The rows of each matrix lie in a flat space through zero, up to rounding. After each matrix: how many dimensions does the smallest such space have?
In the rows, zero is written as 128.

[[139 155 129 116 120 129  83 126 133  97 135 136  95 129 136 139]
 [155  58 139 143 168 113 159 119 124 183 128 144 127 108 131 149]
 [129 139 120 117 131 122  82 136 144 159 105 116 106 113 150 135]
 [116 143 117 109 125 147 141 148 106 128 142 126 127 142 108 148]
 [120 168 131 125 102 123 113 122 130 157 109 134 138 124 136 128]
 [129 113 122 147 123 144 137 141 107 117 116 115 127 135 129 137]
 [ 83 159  82 141 113 137 130 118 133 137 108 118 145 151 123 157]
 [126 119 136 148 122 141 118 161 138 114 126 130 117 149  93 141]
 [133 124 144 106 130 107 133 138 120 129 158 133  92 128 131 120]
 [ 97 183 159 128 157 117 137 114 129 135  93 120 142 123 138 143]
 [135 128 105 142 109 116 108 126 158  93 115 130 108 123 130  84]
 [136 144 116 126 134 115 118 130 133 120 130 156 157 138 126 110]
 [ 95 127 106 127 138 127 145 117  92 142 108 157 130 129 124  95]
 [129 108 113 142 124 135 151 149 128 123 123 138 129  83 126 149]
 [136 131 150 108 136 129 123  93 131 138 130 126 124 126 130 103]
 [139 149 135 148 128 137 157 141 120 143  84 110  95 149 103 146]]
  14

[[ 97 145 145 109 151 139 123 123 119 150 114 141 126 145 123 132]
 [145  56 134 124 117 110  94 146 119 110 105 127 154 151 130 151]
 [145 134 128 144 123 137 134 107 126 117 115 122 109 110 125 130]
 [109 124 144 147 107 124 126 135 127  97 136 100 120 101 115 164]
 [151 117 123 107 125 130 111 109 125 132 117 115 116 128 155 119]
 [139 110 137 124 130 122 130 109 140 106 120 128 128 133 145 128]
 [123  94 134 126 111 130 108 105  96  82  88 161 126 112 115 134]
 [123 146 107 135 109 109 105 132 152 166 155 105 136 130 123 146]
 [119 119 126 127 125 140  96 152  99 151 157 101 136 132 137 115]
 [150 110 117  97 132 106  82 166 151 118 125 135 155 181 155 144]
 [114 105 115 136 117 120  88 155 157 125 108  79 131 142 100 167]
 [141 127 122 100 115 128 161 105 101 135  79 113 129 122 127 136]
 [126 154 109 120 116 128 126 136 136 155 131 129  68 113 115 144]
 [145 151 110 101 128 133 112 130 132 181 142 122 113  81 144  99]
 [123 130 125 115 155 145 115 123 137 155 100 127 115 144 120 115]
 [132 151 130 164 119 128 134 146 115 144 167 136 144  99 115 127]]
  13

[[112 132  97 118 125 131 117 114 120 119 138 125 117 112 131 139]
 [132 127 136 131 129 127 131 132 130 130 126 129 131 132 127 125]
 [ 97 136  68 109 121 135 105 100 111 110 146 123 107  97 134 152]
 [118 131 109  87 136 104 133 149 134 123 159  72 113 118 141  94]
 [125 129 121 136 124 137 122 116 123 126 123 143 128 125 125 143]
 [131 127 135 104 137 107 140 154 139 131 145  87 124 132 136  94]
 [117 131 105 133 122 140 115 107 118 121 126 145 123 116 126 151]
 [114 132 100 149 116 154 107  89 110 119 115 172 126 113 121 174]
 [120 130 111 134 123 139 118 110 120 123 125 144 125 119 126 148]
 [119 130 110 123 126 131 121 119 123 123 133 128 122 119 129 136]
 [138 126 146 159 123 145 126 115 125 133 104 169 141 138 118 150]
 [125 129 123  72 143  87 145 172 144 128 169  43 112 125 146  66]
 [117 131 107 113 128 124 123 126 125 122 141 112 118 117 133 126]
 [112 132  97 118 125 132 116 113 119 119 138 125 117 112 131 140]
 [131 127 134 141 125 136 126 121 126 129 118 146 133 131 124 139]
 [139 125 152  94 143  94 151 174 148 136 150  66 126 140 139  71]]
  2

[[170 123 156 129 132 130 125 104 145 135 173 143 148 113 120 134]
 [123 145 133 138 123 125 134 128 133 140 106 117 119 143 118 127]
 [156 133 153 133 126 127 130 111 148 135 146 136 135 123 117 133]
 [129 138 133 155 134 141 135 145 127 134 124 107 122 169 107 118]
 [132 123 126 134 137 135 126 131 117 132 145 122 135 139 125 123]
 [130 125 127 141 135 139 129 142 123 125 137 118 128 149 119 121]
 [125 134 130 135 126 129 131 133 131 129 119 123 123 138 123 126]
 [104 128 111 145 131 142 133 165 118 112 105 108 112 164 121 116]
 [145 133 148 127 117 123 131 118 155 123 125 141 125 115 123 135]
 [135 140 135 134 132 125 129 112 123 154 134 120 134 136 120 127]
 [173 106 146 124 145 137 119 105 125 134 203 144 162 110 126 130]
 [143 117 136 107 122 118 123 108 141 120 144 153 138  88 141 139]
 [148 119 135 122 135 128 123 112 125 134 162 138 145 113 131 131]
 [113 143 123 169 139 149 138 164 115 136 110  88 113 197 100 109]
 [120 118 117 107 125 119 123 121 123 120 126 141 131 100 146 134]
 [134 127 133 118 123 121 126 116 135 127 130 139 131 109 134 134]]
  4

[[128 139 141 124 145 127 133 124 130 115 125 128 137 129 133 125]
 [139 128 105 126  98 147 123 137 155 154 113 163 120 131 136 128]
 [141 105 155 128 121 139 163 122 122 148 132  98  99 113 165 100]
 [124 126 128 143 107 141 130 150 134 125 129 125 122 140  85 107]
 [145  98 121 107 147 125 139 124 111 139 123 116 155 125 137 129]
 [127 147 139 141 125 138 123 132 140 123 119 140 134 139 124 114]
 [133 123 163 130 139 123 141 122 122 140 129 103 139 124 159 121]
 [124 137 122 150 124 132 122 106 104 131 142 123  96 124 165 106]
 [130 155 122 134 111 140 122 104 159 126 110 174  82 115 169 138]
 [115 154 148 125 139 123 140 131 126 124 153 109 121 125 160 115]
 [125 113 132 129 123 119 129 142 110 153 147  96 147 132 132 124]
 [128 163  98 125 116 140 103 123 174 109  96 202 121 134 111 155]
 [137 120  99 122 155 134 139  96  82 121 147 121 107 118 178  98]
 [129 131 113 140 125 139 124 124 115 125 132 134 118 134 129 105]
 [133 136 165  85 137 124 159 165 169 160 132 111 178 129 157 139]
 [125 128 100 107 129 114 121 106 138 115 124 155  98 105 139 172]]
  8

[[154 144 129 139 139 159 144 118 131 143 121 115 104 156 168 121]
 [144 133 131 129 135 137 136 115 138 127 119 123 116 134 158 127]
 [129 131 139 119 138 122 135 125 123 134 133 114 116 144 136 110]
 [139 129 119 150 126 138 143 137 138 118 100 202 125 110 138 130]
 [139 135 138 126 141 133 138 117 127 137 130 106 110 153 156 111]
 [159 137 122 138 133 152 142 112 151 122 103 146 114 123 174 139]
 [144 136 135 143 138 142 137 112 128 137 132 106 113 161 171 118]
 [118 115 125 137 117 112 112 120 133 111 133 130 151 113 126 146]
 [131 138 123 138 127 151 128 133 117 147 139 103 124 150 125 130]
 [143 127 134 118 137 122 137 111 147 115 111 137 116 118 160 125]
 [121 119 133 100 130 103 132 133 139 111 112 159 127  93 110 123]
 [115 123 114 202 106 146 106 130 103 137 159 124 163 166 134 149]
 [104 116 116 125 110 114 113 151 124 116 127 163 154  91  73 145]
 [156 134 144 110 153 123 161 113 150 118  93 166  91 124 178  98]
 [168 158 136 138 156 174 171 126 125 160 110 134  73 178 183  90]
 [121 127 110 130 111 139 118 146 130 125 123 149 145  98  90 154]]
  5

[[ 60 108  81 105 161 173 173 167 128 171 106  97 155  96  58  87]
 [108  95 103 134 172 159 149 122 153 185 134  83 136 146 108 102]
 [ 81 103 117 121 144 149 140 147 124 129 107 116 142 129  98 120]
 [105 134 121 117 137 133 135 137 120 133 114 129 132 108 107 120]
 [161 172 144 137 177  95 108  84 136 178 127 134  95 130 142 106]
 [173 159 149 133  95  97 110 122 120  99 141 160 113 128 159 143]
 [173 149 140 135 108 110 114 103 132 122 150 137 115 122 162 145]
 [167 122 147 137  84 122 103  86 135  90 158 125 125 119 185 188]
 [128 153 124 120 136 120 132 135 121 140 120 140 123 111 114 111]
 [171 185 129 133 178  99 122  90 140 200 137 130  96 116 134  89]
 [106 134 107 114 127 141 150 158 120 137 119 130 139 105  95 106]
 [ 97  83 116 129 134 160 137 125 140 130 130  94 146 136 122 142]
 [155 136 142 132  95 113 115 125 123  96 139 146 124 131 154 149]
 [ 96 146 129 108 130 128 122 119 111 116 105 136 131  74 113 144]
 [ 58 108  98 107 142 159 162 185 114 134  95 122 154 113  62  95]
 [ 87 102 120 120 106 143 145 188 111  89 106 142 149 144  95 119]]
  5

[[136 103 161 150 126 104 143 118 161 130  89 125 155 139 113 104]
 [103 149 142 153 106 182 132  97 158 134  98 111 124 159  86 146]
 [161 142 216 114 174 169 173 140 135 177 170 101 164  98 134 175]
 [150 153 114 151 136 104 125 129 110 138 118 139 176 133  90 107]
 [126 106 174 136 183 117 113 146 149 124 124 113 124 127 105 167]
 [104 182 169 104 117 195  66 177 174 139  99 124 119 126 111 178]
 [143 132 173 125 113  66 138 167 110 125 143 102 129 120 121 151]
 [118  97 140 129 146 177 167  74 131 145 163 120 134 120 104 157]
 [161 158 135 110 149 174 110 131 213 173 102 140 131 134 106  90]
 [130 134 177 138 124 139 125 145 173 122 130 110 127 143 106 146]
 [ 89  98 170 118 124  99 143 163 102 130 152 109 126  92 108 170]
 [125 111 101 139 113 124 102 120 140 110 109 134 124 118 142 114]
 [155 124 164 176 124 119 129 134 131 127 126 124 222  95 111 128]
 [139 159  98 133 127 126 120 120 134 143  92 118  95 145 134 106]
 [113  86 134  90 105 111 121 104 106 106 108 142 111 134 165 152]
 [104 146 175 107 167 178 151 157  90 146 170 114 128 106 152 190]]
  12

[[ 29  89  65 151 142 145  70  58 155 148 109 139 135 175  33 125]
 [ 89 186  76 163  91 102 146 117 101 151 155 106 120 147 115 146]
 [ 65  76 139  90 157 122 133  39 107  90 181 113 125 190  64 163]
 [151 163  90  91  92 147  85 160 161  57  81 173  77 120 161 111]
 [142  91 157  92 174 151 144 130 144 129 133 134 173 165 159 131]
 [145 102 122 147 151 139 136 141 159 179 102 171 160 137 136 129]
 [ 70 146 133  85 144 136  58  94 156  85 118 142 109 128  74  93]
 [ 58 117  39 160 130 141  94  88 160 180 132 120 157 137 111 150]
 [155 101 107 161 144 159 156 160  87 142 148 113 135 156 134 122]
 [148 151  90  57 129 179  85 180 142 143 152 137  95  98 148  97]
 [109 155 181  81 133 102 118 132 148 152 113 140 135 111 116 100]
 [139 106 113 173 134 171 142 120 113 137 140 129 130 171 176 163]
 [135 120 125  77 173 160 109 157 135  95 135 130 150 150 116  84]
 [175 147 190 120 165 137 128 137 156  98 111 171 150 152 112 108]
 [ 33 115  64 161 159 136  74 111 134 148 116 176 116 112 121  99]
 [125 146 163 111 131 129  93 150 122  97 100 163  84 108  99  74]]
  12

[[133 132 129 115 136 131 130 114 139 112 145 129 112 140 122 137]
 [132 103 130 123 124 140 127 108 134 155 110 140 134 130 143 117]
 [129 130 104 184 108 123 123 145 105 131 129 124 157 105 115 118]
 [115 123 184  13 166 131 137 110 165 136 101 132  78 170 162 140]
 [136 124 108 166 114 133 126 129 118 133 137 131 147 112 123 121]
 [131 140 123 131 133 121 127 119 133  97 151 123 113 138 107 140]
 [130 127 123 137 126 127 127 124 127 123 132 128 129 128 122 128]
 [114 108 145 110 129 119 124 114 132 143  87 130 123 143 132 120]
 [139 134 105 165 118 133 127 132 119 120 153 128 142 113 117 128]
 [112 155 131 136 133  97 123 143 120  79 134 108 112 140  90 143]
 [145 110 129 101 137 151 132  87 153 134 147 144 110 145 140 133]
 [129 140 124 132 131 123 128 130 128 108 144 123 121 131 116 136]
 [112 134 157  78 147 113 129 123 142 112 110 121  98 155 126 139]
 [140 130 105 170 112 138 128 143 113 140 145 131 155 101 130 120]
 [122 143 115 162 123 107 122 132 117  90 140 116 126 130  90 136]
 [137 117 118 140 121 140 128 120 128 143 133 136 139 120 136 122]]
  4

[[100 108 168 124 142  93 193 114 127  96 123  92 118 145 139  76]
 [108  75 158  75  79  72 161 123 144 133 162 126 144 131 148 144]
 [168 158  90 154 115 187 134 155 112  87 102 129 164  58 123 135]
 [124  75 154  66  38 167 120 218  92  84  97 166  98  45 190  89]
 [142  79 115  38  14 105 109 199 159 114  62 167 157 135 194 124]
 [ 93  72 187 167 105 147 105 201 136 157 139 155 113 131 153 159]
 [193 161 134 120 109 105  76 113 242 126 134  99 139 126 149 136]
 [114 123 155 218 199 201 113  89 118  73 109 147 121 138  39 143]
 [127 144 112  92 159 136 242 118  47 101 201 189  70 150 142 130]
 [ 96 133  87  84 114 157 126  73 101  84  58 148 120 110 120  91]
 [123 162 102  97  62 139 134 109 201  58  73  76 157  89 110 105]
 [ 92 126 129 166 167 155  99 147 189 148  76 113 111 128 124 136]
 [118 144 164  98 157 113 139 121  70 120 157 111  43 130 145  38]
 [145 131  58  45 135 131 126 138 150 110  89 128 130 100  80 141]
 [139 148 123 190 194 153 149  39 142 120 110 124 145  80 175 117]
 [ 76 144 135  89 124 159 136 143 130  91 105 136  38 141 117  79]]
  12

[[161  88 124 122 133  77 117 129 155 124 151 128  93 136 139 109]
 [ 88 117 109 116 121 110 125 122 152 128 138 132 112 132 137 135]
 [124 109 126 122 124 133 139 116 164  99 123 114 123 120 121 136]
 [122 116 122 122 107 114 123 138 108 111 131 104 121 130 139 127]
 [133 121 124 107 141 144 128 125  72 149 102 134 124 127 111  96]
 [ 77 110 133 114 144 118 149 109 144 123 119 127 137 146 119 102]
 [117 125 139 123 128 149  65 136 117 131 115 176 151 116  57 106]
 [129 122 116 138 125 109 136 131 150  90 138 112 123 138 148 124]
 [155 152 164 108  72 144 117 150 165  92 129 183 141  88  97 121]
 [124 128  99 111 149 123 131  90  92 144 135 125 145 126 110 131]
 [151 138 123 131 102 119 115 138 129 135 169 128 143 125 110 155]
 [128 132 114 104 134 127 176 112 183 125 128 155 101 124 147 118]
 [ 93 112 123 121 124 137 151 123 141 145 143 101 137 144 108 146]
 [136 132 120 130 127 146 116 138  88 126 125 124 144 132 101 117]
 [139 137 121 139 111 119  57 148  97 110 110 147 108 101 149 133]
 [109 135 136 127  96 102 106 124 121 131 155 118 146 117 133 164]]
  11

[[ 76 124 127 144 111 133 146 136 155 128 126 145 138 110 100 135]
 [124  97 148 141 105 148 128 134  92 101 122 116 100 121 137 107]
 [127 148  38  97 112 137 169 105 126 132 113 164  81 125 181 109]
 [144 141  97  53 149 133 154 143 154 132 139 122 113 141 163 128]
 [111 105 112 149  90 123 137 124 111 124 124 151 138 133 153 124]
 [133 148 137 133 123 109 124 110 139 114 114 120 121 120 129 113]
 [146 128 169 154 137 124  83 125 132 145 127  90 171 123 104 140]
 [136 134 105 143 124 110 125  87 100 116 105 142  95 109 160 101]
 [155  92 126 154 111 139 132 100  96 153 116 102 145 136 116 130]
 [128 101 132 132 124 114 145 116 153 146 171 129 176 134 117 172]
 [126 122 113 139 124 114 127 105 116 171  47 110 151 130 122 129]
 [145 116 164 122 151 120  90 142 102 129 110 104 138 132 141 125]
 [138 100  81 113 138 121 171  95 145 176 151 138 159 134 130 188]
 [110 121 125 141 133 120 123 109 136 134 130 132 134 100 131 144]
 [100 137 181 163 153 129 104 160 116 117 122 141 130 131  56 102]
 [135 107 109 128 124 113 140 101 130 172 129 125 188 144 102  84]]
  11
